All groups share one centre, and each spreads out both ways along 12 directions, with some noise.
Known rows, each followed by its group:
[ 31   9  -5  -2 -12 -29  16  12  10  -5  22 -16  -4 -17  -5  10 -23  19
 -15   2  -7 -23  -4]	F
[ 21  -6  18  -2  35  18  40  10  25   1  25 -10  -6 -20 -22   4  33  11
 -13 -21  -5  -5  -5]	F
[ 15 -11   9 -41 -25 -12   5 -13  15 -20  11 -19  18 -23  42  -3 -27 -10
  20  -4  16 -25 -15]	F
[ 40  61 -19  48  64  37   9   4 -20 -11  43 -36  29  17 -32  25  14 -18
  -9   6 -21 -26   6]	G
[ 55  -4  24  26 -24 -16  28  24  -9  10  -4  -7 -15  -2  10  17 -12 -11
 -16  11  11   2 -19]	K
[-28 -27 -28  13 -29  -2 -24 -32  -7  -2   8 -28 -15   1  11   4  18   9
 -28   6  -5  -9  19]	B
[  8  -8 -23 -11  -8 -44 -23 -11  16  -3 -20  40   7  -7 -16  10 -24   9
   9  -2   5  18  -9]	K
[  7   8 -20   0 -16 -26   3  -3   0 -11  11   9   8  10 -13  15 -18  10
  -2  -4  -2  -2  -3]	K
[  9  19  34  14  38 -13  -6  -9  -6   5   0   1  37  -5  17  -7  18 -46
  45  13 -24 -28   2]	B
[ -2 -29  -3  -5 -44  -8   2  -7   8 -22  18 -46  -7   1  17  -7   4  43
 -29 -26  -2  -2   5]	F
[-17   0  14 -26 -19  14 -22 -10 -28 -12  -1  -9  24  27  55   1 -11 -29
  48  -3  16  -1   5]	F
[-21  -6 -29   6   1   8 -47 -22 -12  17  -1  -3 -22 -12   2   9  10   1
 -13  -4   6  -2  27]	F
[  9 -36   2 -18   3 -19   3   4   0   3  20 -14 -14  -9  37  43  -6  35
  -2  -7   7   8  12]	F
[-19  62  23  16  26  37  29  27 -36 -22  15  24  37  88 -29 -18  19 -41
  44 -18 -14  13   4]	K
[  2  19  -1  67  18 -30 -38 -26 -28 -26 -15  11  27  55   0  -6  24 -54
  11  -1 -17   4  25]	B
[-12 -11  -6   8 -27  -6  26  -7   4 -11  44 -34 -21   3  -9  -5  27  24
 -37 -18 -17 -26  19]	G
[  5  26   3 -13 -52   3   6   0 -22  16  17 -14  30 -21  -6   3 -16   8
  30 -34  -3 -23  -7]	G
[  3  -6  12  10  53  10  14   4   3  -4 -11   2  19 -20   9   9   0  24
   3 -15   1  21   4]	K
[  0   4  30 -29 -19 -18  17  21  24   1   1  -7  -8 -22   8 -37 -17  10
   6   5 -11 -23  -9]	B
[ 44  34  24  23 -33  -4  -7   4 -25  -1  37 -39  12  24   4   0  20 -39
  18 -20 -11 -33   3]	G
[ -3   6  17 -27  -6  35 -20   8  -5  19 -22  -1  -1 -20  17 -20 -11  -9
  22 -10  22   8  -7]	B
[-43 -14  13  -5 -20 -14  11 -17  14 -57  12 -14   4  44  22 -51  14  -8
  -7 -20  -9  -7  19]	B
[  1  -3  -1  -9  10  11 -37 -13 -16  20   0  21   2  18   4  27  26 -32
  35 -10  12  16   8]	K
[  7  -3  24   7  31   4   3  11 -12  18  -3   4   7  25  16  20  22 -36
  28  51 -16   1 -13]	B
[  0 -24 -21  26 -27 -25 -37 -10   3  -2 -27   1 -20  28 -12  -3   9   6
 -31  24  -4  26  -4]	F
[ 21   1 -30   3  -5  35 -28 -15  -1  49  12 -47 -18 -86 -13  23   1  34
 -32  -6   3 -26   2]	B
[ 15  39  14 -18  59  -3   6  37   6  -1  54  -6  10  58 -27  17  22   7
  33  16 -40 -10   5]	K
[-20 -18   0 -36 -35  42  -3  -9  -1  22  -7   8  -1   6 -13  -1  27  -6
  22  -9  15  20 -24]	F
[ 24  10   3   7   6   8 -13   6  -2 -13  14 -32  -5   4  15  -3  -5   0
 -12  -6   3  -9   8]	B
[ 17  -3  -5  -6 -30 -13  23  -1 -25 -14   8   1  14 -24  41  33 -53  14
   7 -40  34   0   7]	K
[ -2   8 -10  11 -11   0  24 -15 -18 -16   6   2  51  17  -8  21   0   0
  23 -14  -6   6 -15]	G
[-12   3  -7 -45 -35   2  38   9  31 -10  19  -4 -10 -23 -19 -27 -19  24
 -14  -4   1 -24 -18]	B
[-13 -13 -12 -11 -11   4  -2 -13 -19 -13   5  -8  24  25  27  28  -6   3
  19   4   6  12  -4]	G
[ 32  29   1 -20  31  -4 -26  20   5  32  32   6 -27 -26 -14  18  -3  -1
  12  -8  -1 -25  19]	K
[-15 -33 -10 -22   5  29 -11 -34  -9  21   6  -6  16  -6  19  40  36 -20
  31  21   5   3 -13]	K
[-18 -46  11 -15  -1  -7  11 -10 -11   8  -4  25   8  12  24  40  20  19
  26 -24  11  39   3]	G
[ 14  58 -23   4  20  20 -32   0 -30  -9   0  -3  45  -4   1  10 -49   0
  30 -28  12  -3   8]	G
[ 20   0   5   2 -17 -19   2 -21 -18 -28  18  -8  41  20  28  23  -4 -19
  32 -34   7  -5   1]	G
[-12  20  14  12  23  22  -7  -6  13 -27   1 -34  -1 -23  11 -58   0  -4
 -22 -24  -3 -28  23]	K
[ 26  34   1 -16 -43 -28  -7  27 -21 -13   1  -4  25  18  21   3 -68  14
  26 -11   8  -4  -9]	G
[ -2  17   5  -4  12  -6 -55   8   2  20  -8  23 -23   7 -17 -19  11 -11
  14 -22   0   8  23]	K
[  9   4  14  31 -53  14  59  16 -19  -2  -1 -18   0  19  -8  -6   2  -8
 -25  17  -5  -4 -25]	K
[ 23  37   7  -1  38 -10  16  22  -6 -19   1   8  35  -8   9   4 -51  14
  21 -18   3  -2   1]	F
[ 14  19  11 -32  -7  -3   6   7  26   9 -15   7   4 -51  -6 -31 -34  -8
  12   8   6 -25 -23]	F
[ 18  -7  -6 -31  -8  33 -18  16 -20  22  16  14  -8  25  -7  49   8  26
  26 -54  33  49   0]	F
[-32 -25 -30   6 -34  13 -19 -28   3 -27  -2 -37 -13  10  12 -21   6  18
 -44   0   7   2  11]	B
[ -7 -12  17  13  30  10  -3  -8  13 -35 -36 -35  46  -9  33 -35 -16  17
  -1  10  -8  14 -14]	G
[ -1   2  10 -24  -1   2  16 -10   9  -9   9   3  12 -17  12  -9  -7 -17
  19 -10   7 -20  -5]	G
[ 39  23   3 -20 -29   8  18   9 -11   0  34  -1  12  27 -13  26   1 -30
  28  -7   9 -13 -24]	F
[ 58  14  40 -22  49 -14   9  34  15  11  48 -56 -20 -69  55  13 -31  25
  -2  -6  -3 -55  22]	F
[ 35  10  14 -13  26   4 -22  12   5  35   5  -3 -21 -30  14  14  -1 -28
  14  26   5 -24  -1]	B
[ 28 -10 -17   2  11 -27  23   4  14 -27  33 -19 -12  11   6  28 -14  20
 -32  13  -3 -10   2]	B
[ 33  30  19   7 -22 -48  27  29  22 -61  32 -36   6  56   0 -42 -22  -6
 -21  19 -29 -33  -8]	K
[-16 -11  10   5 -31 -34 -45 -37  -2 -28   1 -64  24 -18  70 -36 -14  -8
   6  10 -20 -49  20]	B
[  0 -45   5  11  41 -35  17 -12  10  23  41 -20 -23 -17  23  54  49  12
 -12  47 -37 -27  19]	B
[-16   8  28 -19  -5  11 -34  41 -26  37   1  -3 -14  18  13   1   2  42
  32 -32  -6  25  22]	K
[ 18   8 -22   5  48 -15 -19  -3   9 -10  39  13 -48  -4  -2  23   2  -4
 -29 -32  17 -11  51]	G
[-10 -11  10 -22 -20  -3  -4  -3   1   7  -9   9   2  -4  15  -4  -3  -6
  19  -2   8   3  -6]	G
[-28 -19 -35   7 -18   3 -42 -29 -16 -15   6  -2 -24  46  13  12  17 -22
 -15  10  10  10  25]	G
[-12 -27  40 -14  20  22  34  22  18  -3 -29  -2  15   1  10 -22  13  29
   9  -3  -3  37 -26]	F

New rows, each followed by its group:
[-43  14  17  13  19  43  43 -12   1 -59  12 -46  42  29  15 -55  15  -5
  -9  -6 -19 -16   4]	K
[-10   7 -17 -22  -6 -20 -17   3   3  -9  -3  19  -8 -22   8  -5 -46  32
  -1 -38  20   4  24]	G
[ 26  11   3  14  40  18  11   0   6  11  -2 -11  12 -33  -8  11   1  -7
  -5  15  -3  -9 -12]	K
[ 38  29  -3  25  -1   9 -17  11 -18  -4  11 -28   4  17  -3   7  -9 -11
  -9   3  -1  -8  -1]	B
[ -7  26  15  -6   6  23  46  -1 -16   4  32  23  18  32 -16  14  33 -58
  40   7  -9 -22 -10]	F
[ 12 -10  -3   1  32 -17  48   5  16  -5 -15  43  14 -25 -17  24 -20  14
  -3  -2   9  19 -18]	K
[ 13 -21  18 -48 -10 -23 -40   2  10   4   3 -19  -8 -28  60   4 -30  17
  26 -15  16  -7  10]	K
[ 24  -2   2   7 -17 -14 -32   3 -14  26 -10  -4   4 -17   6  21  -7  15
  11 -18   4  11   1]	G
[ 18 -13   2 -15 -44 -34 -10   4 -15   1  -2  24  -1  34  17  29 -14 -14
  26  -4  17  18  -9]	K
[  9 -12  17  44  39  21 -50   6 -11  50 -48  21 -21 -14 -21   2  42   1
  -6 -14   3  47  11]	K
[ -6 -31  22  -7 -27 -23  39  14   0 -38  29 -47  -4  18  50  -3 -12  52
 -22 -25  -4   0  16]	K
[  6  -2 -16  40  -4  -6 -14  -4 -24 -23  29 -25  -8  54  -3  22  24  17
 -26 -30  -6  17  29]	F
[-10  -7  -7 -34  10  11  15  -3  12   7  -2  47 -10 -13 -13  13  -3  -8
  14 -16  25  14  -4]	B
[-12 -40 -13 -18  13  11 -70 -32   9  36 -27 -16   4 -49  22  17  15  20
  15   8   4  13   1]	K
[ 49  29  20  11  24   6  12   8  -8  -3  17  10  -6   2   6  11   1 -59
  13  -7  18 -19   1]	K
[-16  -1 -17  16  -9   5 -22 -11   3 -27  -1 -23 -12  35   6 -24   4 -12
 -32  25  -5  -3   8]	G
[  8  -1  36   8  11  15  77  22 -24 -19   6  28  27  53  12  27  10 -29
  31  -3  10  28 -21]	K
[ 50 -16  14  -5 -41 -66  16  19  31 -36 -13 -12   3   9  13 -14 -44  22
 -18  11  -1   4 -29]	F
[-16  11 -14  15 -23   1  28  -1 -12 -15  -8 -22  57 -10 -14  -4 -27  54
  -2 -19 -19   6 -17]	G
[-41   1  20 -17 -36   9 -11  -4   8 -27  -9 -23   5  22  18 -65   4  -8
   5  -3  -9  -9   3]	K
[ 21 -25  38  15  71  23  12  16  27   3 -17  29 -23  17 -26  -7  60  -8
  -7 -26   9  51  -2]	F
[ 20 -23  32  -1 -15 -25  24   2  28  -2  -4 -25   4 -35  11 -21   7  16
 -11   0 -12 -14 -18]	G
[-51 -15  28  -9  47 -18  20  11  19  -4 -32  33  -3 -48  26 -38 -24  34
   4 -17  -5   9  29]	F
[ -9  22 -30 -29  23  41  17   6  -5  22  10   0  17 -14 -14  31 -21   2
  15  55  -4 -11 -26]	G
[ -1  29  -6   3 -25  -4  -7  24 -16  -5  24  -8 -24  29  -8 -10 -15  10
 -14 -16  -2  -9  21]	G
[ 22   8   3  -6 -50 -46  38  12  16  -3   2   9  13 -19 -25  -7 -30  21
  -1  -3 -12 -15 -27]	G
[ -8  12  21  11  17  -1  -8  -1 -11  -6   7 -12  -3  11  27 -16   9 -34
  10  13 -11 -25  19]	F
[ 35  -7  25 -50  33  11  15  25  15  22  11  -8  -7 -43  38  29 -26   8
  25  21  16 -11 -18]	B
[ -8 -25 -19 -13  -9   1   0 -36  -5 -20  -3   4  33  22  19  28   5 -24
  23  22   8   9 -20]	F
[ 18   5  -5   2   3 -43 -31 -16   1   5 -12  14   7 -19  18   9 -21 -33
  18  29  -3 -24   0]	B
[-18 -19 -12 -47   7  15  17  -4  -2  21  12   7  10 -39  20  39 -19  32
  24  -4  11   0  -5]	G
[ 24  -5 -16 -18  21 -17  16 -21  15 -18  20  11  20   0   1  35  -5 -26
  14  19   4 -16 -16]	K
[-20 -11  27 -26   1  12   5  17   6  12  -5  -5  -7  -5  15 -17   8  14
  15  -1  -3   4  -1]	K
[ -6 -14 -26  36 -32  -1 -27 -11 -10 -22   8 -44 -24  19   2  -9   6  35
 -58 -22   0  10  27]	B
[  2   7   2 -18  15   4   6  -4  12 -13   5 -14  28  -4   8  -4  -9  -1
  16  18 -10 -13 -15]	K
[ -9  11  17 -11 -16   4  27  18   2  -4  -1   3   1  10  -5 -23  -6   0
   5   5  -6  -5 -11]	K
[  8   3  -1 -17   4 -13  26   8  -3 -20   2   9  32  14  17  22 -35   9
  23   6   5  10 -16]	G
[ -2 -11  32  67  31 -14  20  12  25 -43  -7 -28 -21  35 -22 -63  49  15
 -65 -12 -30  12  20]	G
[ -3   4 -27 -23  -6 -19   5  -9  29 -10  41 -26   0  -3 -21   1   3  20
 -16  30 -30 -39  -6]	K
[-24  -1   6  -3 -14  22  13 -12 -28 -19  12  -2   9  10  34   2  -3  -9
  13 -50  25   3  26]	K
[ -7   9  23 -54 -31   7   6   9  22  37  -1  33 -38 -36 -11 -31   4 -45
  26  13  13 -34 -14]	G
[-28  28 -10  -6 -21  11  -6 -12  25  22 -16   0 -13 -62 -36 -62  -5 -16
 -19  19 -14 -50  -5]	F
[  5 -23 -18   6  -6  11 -20 -22 -24  28   5 -11  19  -6   9  56  18   8
  17   3   1  14  -6]	G
[  1  -4  30 -17 -11   5  18  24  -2  15  -9 -10  16 -14  15  -4 -10  27
  20  -1  -8   8 -17]	G
[ 20  21 -10  -4   5  26  15  -1   3  34  37 -21  -4 -43 -32  20  16   6
  -5  -3 -10 -36  -5]	B
[-14   9 -23  -6  -2 -27  14  -5   8 -35  23   3  11   4  -6  -3 -26  36
 -12 -32  -5  -7  21]	K
[-27   3 -21 -42  34 -16  22 -18  25 -47  18  11  46   0   5   2 -28  21
  25  -8  -7 -10  -1]	K
[ 30  31 -27 -12  42  -9   9   8   2   7  17  51  -1  -4 -28  42 -26 -23
  16   8  15  -6  -2]	G
[ 28 -17  18  -6 -62 -17 -48   4  -3  11   7 -61 -24  16  36 -12  11  -8
  -8  29  -9 -20  -6]	K
[-19  -2 -12 -34   8  23  20 -23 -15 -23  33  14  25  30  21  35   7 -31
  41 -15  21  -2   3]	B
[-19  -8 -12 -24   4  26 -26 -15 -16  21   8  -2   3 -27  19  23   0  12
  23 -26  16   1  17]	G
[  0 -14   2 -14  14 -14   3  -2  22 -25   3  20 -23  -4   7 -12  -8   9
 -15 -42  22  12  21]	B
[ -9 -30   5 -29 -15  -8   1   3  16   7 -21  22 -12 -13   4  -2  -6  24
   4 -15  16  28 -10]	F
[-37 -23 -44 -22  -8  23 -47 -52   6   2 -15  -6  -4 -23  19   1   4 -21
  -5  28  15 -11   2]	G
[  9   3   1 -23  21  34   7  -3  14 -19  27 -30  -3 -22  13  -8  -1   8
 -10 -36  20 -12   8]	B
[-25  11  -1  -5 -20  -4   2  -9 -15  -1   2   0  14   6  18  -7 -10 -22
  18  25 -11 -23   0]	F
[ 15  11 -51  25 -35 -17  -5 -25  -6 -11   1 -20  31   2 -26  23 -20   5
 -20  35 -15 -16 -25]	G
[ 24 -20   0  -5   9  -9 -54   2   4  42 -21 -10  -1 -18   3  27  10  17
  13  28  -8  16 -12]	K
[ -5  28  14 -25 -16  16 -15   7 -12   5  29  -8 -16  -5  15 -17  -5 -20
  20 -36  12 -30  25]	G
[-27   4 -22 -20 -44   8 -29 -16 -19   8 -35  41   4  26   3   1 -18 -40
  29  21  22  19 -15]	B
[-16  -5   2  51  -6 -18 -37 -23 -27  -7 -11 -11  10  28  11  -8  27 -13
  -2 -12 -15   7  28]	B
[-26  13   0   4   0  22  36 -15  20 -45  28 -28  14   7 -24 -49  24  11
 -25 -45 -11 -17  10]	B
[ -1 -22  -7 -24   4 -47  26  -1  23  13   7  45 -18 -17 -10  27  -5   2
   3  27  -6  -7  -6]	B
